There are 4 ways to turn a row about zero (a turn may also mirror it). The second row of each pair is the first, turned, with some noise. The first 36 pairs use one turn. New pairs use 2 turns, one after the other, and a turn may come again.
Known pairs, each followed by its turns in order:
-1.80 -1.70 0.05 0.88 1.31 -0.07 0.92 1.50
-1.86 0.70 0.91 -1.30 1.98 0.47 -1.60 0.16 -> Bamul

0.84 -0.53 -1.20 -1.08 1.01 -1.51 -0.62 1.07
-0.60 -1.07 -0.98 0.74 -1.63 -0.56 -1.75 0.70 -> sinu

-1.24 0.38 -1.11 0.55 -1.71 -1.40 0.89 0.78
-2.04 -0.08 0.99 -0.13 -0.05 -0.62 1.29 0.92 -> Bamul

-1.59 0.50 0.46 0.99 1.28 0.27 -0.68 0.24
0.20 1.34 1.11 -1.08 -0.14 -0.98 -1.19 -0.61 -> non

-0.20 2.49 0.75 0.17 -0.33 0.54 1.31 -1.25
0.86 -1.17 0.01 -1.05 -0.71 2.63 0.77 -1.31 -> roku

0.42 -0.48 1.83 0.80 1.96 2.15 2.16 -0.48
0.77 1.83 1.56 2.11 1.58 0.74 -1.19 1.54 -> non

-0.09 -1.25 1.63 -2.05 1.16 -0.20 0.40 -0.43
0.33 1.48 -2.15 0.20 0.25 0.54 -1.58 -0.51 -> Bamul

0.35 -0.58 -1.29 2.15 3.20 0.59 0.85 1.62
-2.34 -2.63 0.62 1.07 0.98 -0.13 -1.10 1.85 -> roku

-0.67 -1.49 0.80 2.27 2.11 1.11 -1.98 -0.07
-1.39 -1.24 -0.47 2.08 1.36 1.15 2.28 0.95 -> sinu

-0.47 1.17 1.91 2.56 0.30 -1.24 0.89 -1.59
-1.36 -2.19 -0.32 -1.43 -1.97 -0.71 -1.15 -1.88 -> Bamul

-0.56 -1.23 -1.76 1.08 0.92 -0.56 0.99 -0.06
-1.19 -0.28 1.91 0.01 0.48 0.05 -1.31 1.44 -> roku

-1.35 -0.12 -1.27 1.14 -0.51 1.86 2.68 0.06
2.14 -0.26 -1.32 -1.21 2.31 -1.46 0.84 -1.02 -> sinu

1.30 1.28 -3.46 -1.48 2.48 -1.73 1.82 1.07
2.54 1.12 0.58 1.06 -3.30 0.82 3.21 -0.69 -> non

-1.48 0.63 0.93 -0.04 -0.05 0.63 -1.32 -0.55
1.87 -0.41 0.05 0.85 0.90 0.35 0.77 -0.38 -> roku

-0.18 1.32 0.61 -1.53 1.99 1.42 0.73 1.06
-0.09 1.24 0.88 1.81 1.26 -2.02 -1.47 0.25 -> sinu

-2.50 -0.11 0.06 0.22 -0.92 1.69 -2.34 0.41
1.62 -0.81 1.84 1.68 -0.18 0.72 2.00 -0.83 -> sinu

1.54 -1.64 -0.32 2.30 -1.04 0.50 1.29 -0.92
0.26 -0.42 -2.05 -2.18 1.43 1.52 0.91 0.78 -> sinu

-1.18 1.33 1.24 -0.31 -0.32 -3.03 -0.72 -0.25
-1.20 0.89 -0.32 -2.67 -0.90 -1.48 1.23 0.74 -> non

-0.55 -0.83 0.76 -0.92 -0.29 2.97 -2.66 0.74
-0.16 0.45 -1.16 0.56 2.43 -0.31 -1.79 -2.67 -> non

1.12 -0.71 -3.81 -0.36 1.15 -0.25 -0.52 -0.37
2.39 0.91 0.64 -1.65 -0.21 -0.61 0.64 2.72 -> Bamul

1.18 0.59 -0.93 -0.07 -0.48 -1.73 -2.08 2.41
-2.33 1.16 -0.55 0.38 1.42 -2.05 1.86 -0.62 -> roku

0.14 0.66 -1.43 -0.44 -0.66 0.22 -1.28 1.60
1.67 0.33 -0.52 1.66 -1.28 0.58 -0.65 0.01 -> sinu

2.13 1.85 -0.86 0.44 -0.66 -1.69 0.23 -1.57
-0.96 0.40 0.33 -2.85 0.30 1.15 1.64 0.07 -> roku

0.86 2.05 1.70 1.61 0.07 -0.48 -0.58 0.23
-2.02 1.44 0.27 -0.63 -0.92 1.10 -1.17 0.56 -> non

-2.06 1.17 -2.17 -0.90 -1.07 -0.66 0.88 3.48
-2.74 0.50 0.56 1.23 2.88 -1.70 1.94 1.93 -> Bamul

-1.02 1.89 1.64 -0.74 0.80 -0.66 1.18 -0.66
0.75 -0.80 0.05 0.61 -1.66 2.21 1.47 -0.25 -> roku

0.59 0.55 0.72 0.05 0.93 0.20 1.53 1.34
-1.40 -0.87 -1.22 0.65 -1.09 0.59 -0.04 -0.06 -> roku

2.55 -0.92 0.24 -1.17 -3.00 0.24 1.07 -1.61
0.78 2.55 -1.50 -3.05 -1.76 -0.25 -1.18 -0.32 -> roku

-0.07 0.04 0.63 -1.81 -2.57 1.34 -3.51 0.88
2.25 0.07 3.56 1.31 -1.99 1.67 0.36 1.28 -> sinu

-0.42 -0.46 -0.51 0.45 0.29 -1.23 -0.14 0.67
-0.60 0.20 0.29 -0.15 0.05 -0.75 -0.63 1.05 -> Bamul

0.85 0.54 1.05 1.46 -0.71 2.62 1.92 2.32
-1.13 0.78 -0.58 3.56 -0.67 -0.06 -2.31 1.16 -> non

-0.68 -1.87 1.46 0.71 0.01 -1.29 1.47 1.15
-2.29 1.56 0.89 -0.46 0.07 0.11 -1.40 -0.15 -> Bamul

0.15 -0.24 -2.32 -1.10 -1.74 0.12 0.66 -1.01
2.12 -0.91 -0.41 -1.51 -0.39 0.12 -1.52 -1.11 -> sinu

1.06 -1.11 -2.08 -0.79 1.67 0.69 0.33 -2.21
2.06 -0.84 1.45 0.22 0.87 1.87 1.62 -1.06 -> non

0.84 -1.30 -2.21 -0.14 -0.75 -1.07 -0.30 0.75
0.16 0.75 1.37 0.23 -0.47 -0.30 0.37 2.26 -> Bamul

-1.47 0.43 0.55 2.53 1.70 0.90 1.08 -0.45
0.35 0.78 3.07 0.28 -0.68 -0.62 -1.95 0.66 -> non

New pairs, each followed by its turns in order:
-1.18 -0.53 -0.20 -0.20 1.55 -1.79 1.05 0.97
-2.32 -0.65 1.18 -0.05 0.93 0.34 -0.47 -1.31 -> roku Bamul

-0.47 1.80 -0.06 1.45 0.18 -3.00 0.94 0.10
1.01 -1.04 -1.42 -2.03 -0.26 -2.52 0.95 0.29 -> Bamul non

0.48 1.72 0.81 2.93 2.01 0.72 1.53 1.33
1.75 0.91 0.29 0.28 -1.20 -0.73 2.15 3.19 -> Bamul roku

1.06 0.50 -0.02 1.59 -1.38 -1.89 1.73 -1.15
2.18 0.90 2.02 1.45 0.95 -1.41 -0.51 -0.32 -> roku sinu

-1.12 -0.93 -2.40 0.74 -0.85 -0.79 0.35 0.90
-0.35 1.74 1.19 0.43 -2.23 0.48 -0.43 0.95 -> non Bamul

-0.69 0.64 -2.02 0.55 -0.48 -2.97 2.33 2.24
-1.17 1.58 1.32 3.22 -0.62 1.27 2.27 0.13 -> Bamul roku

-1.75 -1.45 2.27 1.35 0.89 -2.85 0.10 -0.18
-0.06 1.03 1.09 1.31 -3.03 -1.80 -2.00 1.40 -> non sinu

0.79 0.35 1.56 -4.05 -1.19 -1.37 0.51 0.18
-2.28 -0.13 2.33 -1.65 2.42 1.56 0.24 -1.59 -> Bamul roku

0.98 0.45 1.11 -1.20 -0.97 -1.71 -1.26 -0.57
-0.81 -2.25 -0.15 -0.27 -1.56 0.00 -1.40 -0.26 -> Bamul non

-0.26 -2.22 -2.39 0.36 1.47 -2.21 2.49 0.85
0.88 -3.59 -1.84 -0.02 -2.63 0.42 -1.14 -0.34 -> sinu sinu

1.37 -2.44 -0.72 1.76 0.28 1.15 2.23 -1.78
1.25 -0.11 1.71 2.40 -1.85 0.50 -0.15 1.97 -> roku sinu

-1.15 1.31 0.02 -0.26 0.22 -2.72 0.09 0.21
-2.26 0.27 0.25 -0.30 0.50 0.21 0.17 2.49 -> Bamul Bamul

1.49 -1.29 0.28 -1.75 1.07 -1.17 -2.08 -0.80
-1.51 0.28 -1.50 -1.38 2.31 -1.38 0.21 -1.51 -> Bamul roku

0.26 -0.26 0.84 0.39 3.39 -0.58 -2.64 -1.97
-0.47 3.43 1.56 -0.08 1.00 -2.31 -1.90 -0.02 -> roku Bamul

3.42 -2.40 0.78 -0.14 2.53 -0.10 -0.59 -0.31
2.43 -1.46 0.33 3.17 -1.88 -1.11 -0.44 0.37 -> Bamul Bamul

3.86 2.17 0.87 -0.02 0.24 1.87 0.81 -0.28
1.10 0.20 0.19 -0.91 -4.33 -1.16 -0.63 -0.76 -> Bamul Bamul

1.33 0.04 -0.64 -2.12 -2.23 1.59 0.49 0.13
-1.58 -0.09 1.73 1.55 -1.54 1.02 0.05 1.59 -> Bamul non

-1.99 0.02 -0.50 -0.67 0.97 1.96 1.34 -1.20
-0.25 -0.02 -1.27 0.10 0.27 1.65 1.42 2.30 -> non roku

1.56 0.07 0.36 0.20 -1.60 -1.24 1.01 1.22
0.55 -1.46 -1.05 1.53 -1.54 -1.28 -0.95 -0.78 -> non non

-0.48 0.51 -0.40 2.35 -1.90 -1.39 1.39 0.10
0.23 -1.08 -2.23 -0.54 0.06 -1.91 -1.04 0.64 -> non non

2.23 -2.19 2.63 -0.34 1.04 0.10 -0.95 -0.92
1.56 2.38 0.57 2.00 -0.34 0.92 -0.25 -2.62 -> non non

0.93 0.89 1.19 0.13 0.02 -0.50 -1.72 0.52
-1.29 -0.81 1.88 -0.30 -0.96 -0.08 -0.63 0.28 -> roku roku

-0.17 -0.78 -0.37 -0.80 1.40 -0.83 1.58 -2.44
0.16 2.09 -0.38 1.33 0.44 0.29 0.21 1.91 -> non non

0.17 -2.01 -0.97 -0.88 0.47 2.75 -1.98 -0.84
1.54 -2.38 -0.39 -1.89 0.22 -0.69 -0.03 2.77 -> non roku

-1.35 0.31 -2.07 -1.16 -2.10 3.29 0.52 1.68
-1.61 -0.93 1.29 -3.70 2.13 1.35 0.27 -0.23 -> roku non

0.56 0.34 -1.01 -2.23 0.33 2.03 -0.44 -1.54
0.77 0.93 -2.00 -0.49 1.30 0.31 -2.43 0.43 -> Bamul sinu

-0.89 0.66 2.18 -0.13 1.71 0.31 1.76 -0.93
-2.54 -0.24 0.20 0.52 -0.88 -2.01 0.40 -1.79 -> sinu sinu

1.42 0.82 1.35 -0.68 -3.62 0.12 1.57 -3.87
3.21 1.18 1.37 1.25 0.20 -3.89 -1.66 1.21 -> non non

-0.17 -2.21 -1.01 2.53 0.23 3.61 -0.22 1.01
2.46 -1.82 1.98 0.71 -1.19 1.86 -2.72 0.44 -> non Bamul

0.16 2.33 3.34 1.06 0.31 -2.25 1.21 -0.93
1.02 -0.06 1.91 1.25 -1.09 2.42 2.03 -1.99 -> sinu roku

3.24 0.23 -0.27 3.90 -0.19 -0.52 -1.11 -0.17
2.00 -0.30 -1.50 0.88 1.35 -2.72 -2.01 -2.31 -> non roku

-1.54 -4.86 -0.28 0.03 0.28 0.33 0.46 0.31
-2.20 -0.87 -2.03 0.70 -1.15 1.57 -2.08 3.17 -> non sinu

-1.79 1.36 1.67 1.65 3.15 -0.40 1.18 1.87
-2.76 -1.93 -0.39 -2.80 -0.45 -1.71 -0.05 1.36 -> sinu Bamul

0.88 1.17 -0.83 1.00 0.72 -0.93 0.09 -0.17
0.35 -0.56 0.46 1.39 -1.20 0.09 -0.44 -0.09 -> roku roku

-1.79 -3.25 -0.70 -1.19 1.47 1.12 0.00 1.84
-2.28 0.37 -1.85 -0.24 -0.82 2.88 -2.30 1.04 -> non sinu

0.30 -1.44 -0.73 0.48 -0.55 1.11 -0.21 0.10
-0.90 -0.41 -0.54 0.00 -0.39 -1.19 -1.28 0.95 -> sinu roku

-1.59 0.75 0.20 -0.93 0.58 0.18 -3.07 -0.53
0.92 -0.30 -3.24 -0.95 -1.14 0.62 0.56 0.57 -> non Bamul

-0.04 0.81 1.60 -2.49 1.47 -2.17 -1.17 -0.61
1.12 -2.48 -0.78 -0.72 -2.43 0.72 -0.58 -1.90 -> Bamul non

-0.02 1.32 -1.47 1.24 1.33 -0.48 0.45 1.30
1.03 0.47 0.85 -0.46 1.50 -1.58 -0.83 0.59 -> roku non

0.18 -2.18 -2.88 1.60 0.43 -1.52 2.04 0.89
-0.35 0.23 -1.48 2.68 -2.04 0.52 2.84 -1.51 -> Bamul roku

-1.51 0.40 -0.59 -0.75 1.31 0.96 2.15 1.67
-0.29 -2.31 2.01 0.65 -1.14 -0.39 1.83 1.11 -> Bamul roku

0.06 -2.20 1.23 -0.12 -0.09 1.97 -0.50 2.21
1.93 -1.55 1.08 -0.51 -0.10 -0.86 -0.80 1.96 -> non Bamul

-2.02 -1.51 -2.17 0.88 1.12 -1.61 0.38 -0.89
2.30 -2.81 0.91 -0.77 0.74 -0.53 0.85 0.15 -> sinu non

-0.96 1.55 -0.44 -1.54 -2.16 0.87 1.73 -1.62
-1.63 -1.05 -1.10 -1.50 0.36 -2.16 2.17 -0.63 -> non sinu

2.08 1.79 -1.90 1.35 -1.62 2.06 -1.76 -3.65
-0.76 1.06 1.95 2.31 3.25 2.46 -1.00 -2.88 -> sinu non

0.86 1.30 -1.71 -1.80 -2.44 -0.26 -1.08 1.60
-2.94 -0.15 -0.41 0.74 0.43 2.70 -1.20 0.83 -> Bamul roku

-1.09 1.53 1.60 0.32 0.27 -1.94 -0.73 -0.87
0.49 1.09 0.69 -1.26 1.33 -1.33 0.75 -2.38 -> roku Bamul

-1.64 1.59 0.77 -1.07 1.20 -0.26 1.17 0.41
-1.63 -1.47 -0.78 0.44 -0.77 -2.41 0.23 -0.57 -> non Bamul

-2.57 -1.62 -0.80 1.22 -1.89 0.92 -1.80 -1.10
1.30 -0.76 0.44 2.25 2.55 1.11 -0.09 2.38 -> sinu non

-1.66 1.07 3.05 0.19 0.02 -1.38 -1.25 -3.50
-1.14 0.75 -4.29 0.76 2.61 -0.34 -1.24 0.32 -> non Bamul

1.46 2.58 3.23 -2.27 0.74 1.27 -1.34 -1.85
1.45 -3.01 -0.51 2.85 0.02 1.56 2.92 1.10 -> roku non

-0.70 -1.79 0.53 -1.09 -0.68 0.60 1.12 3.52
0.61 -1.45 -0.29 -1.39 -3.27 1.94 0.00 -0.71 -> non non

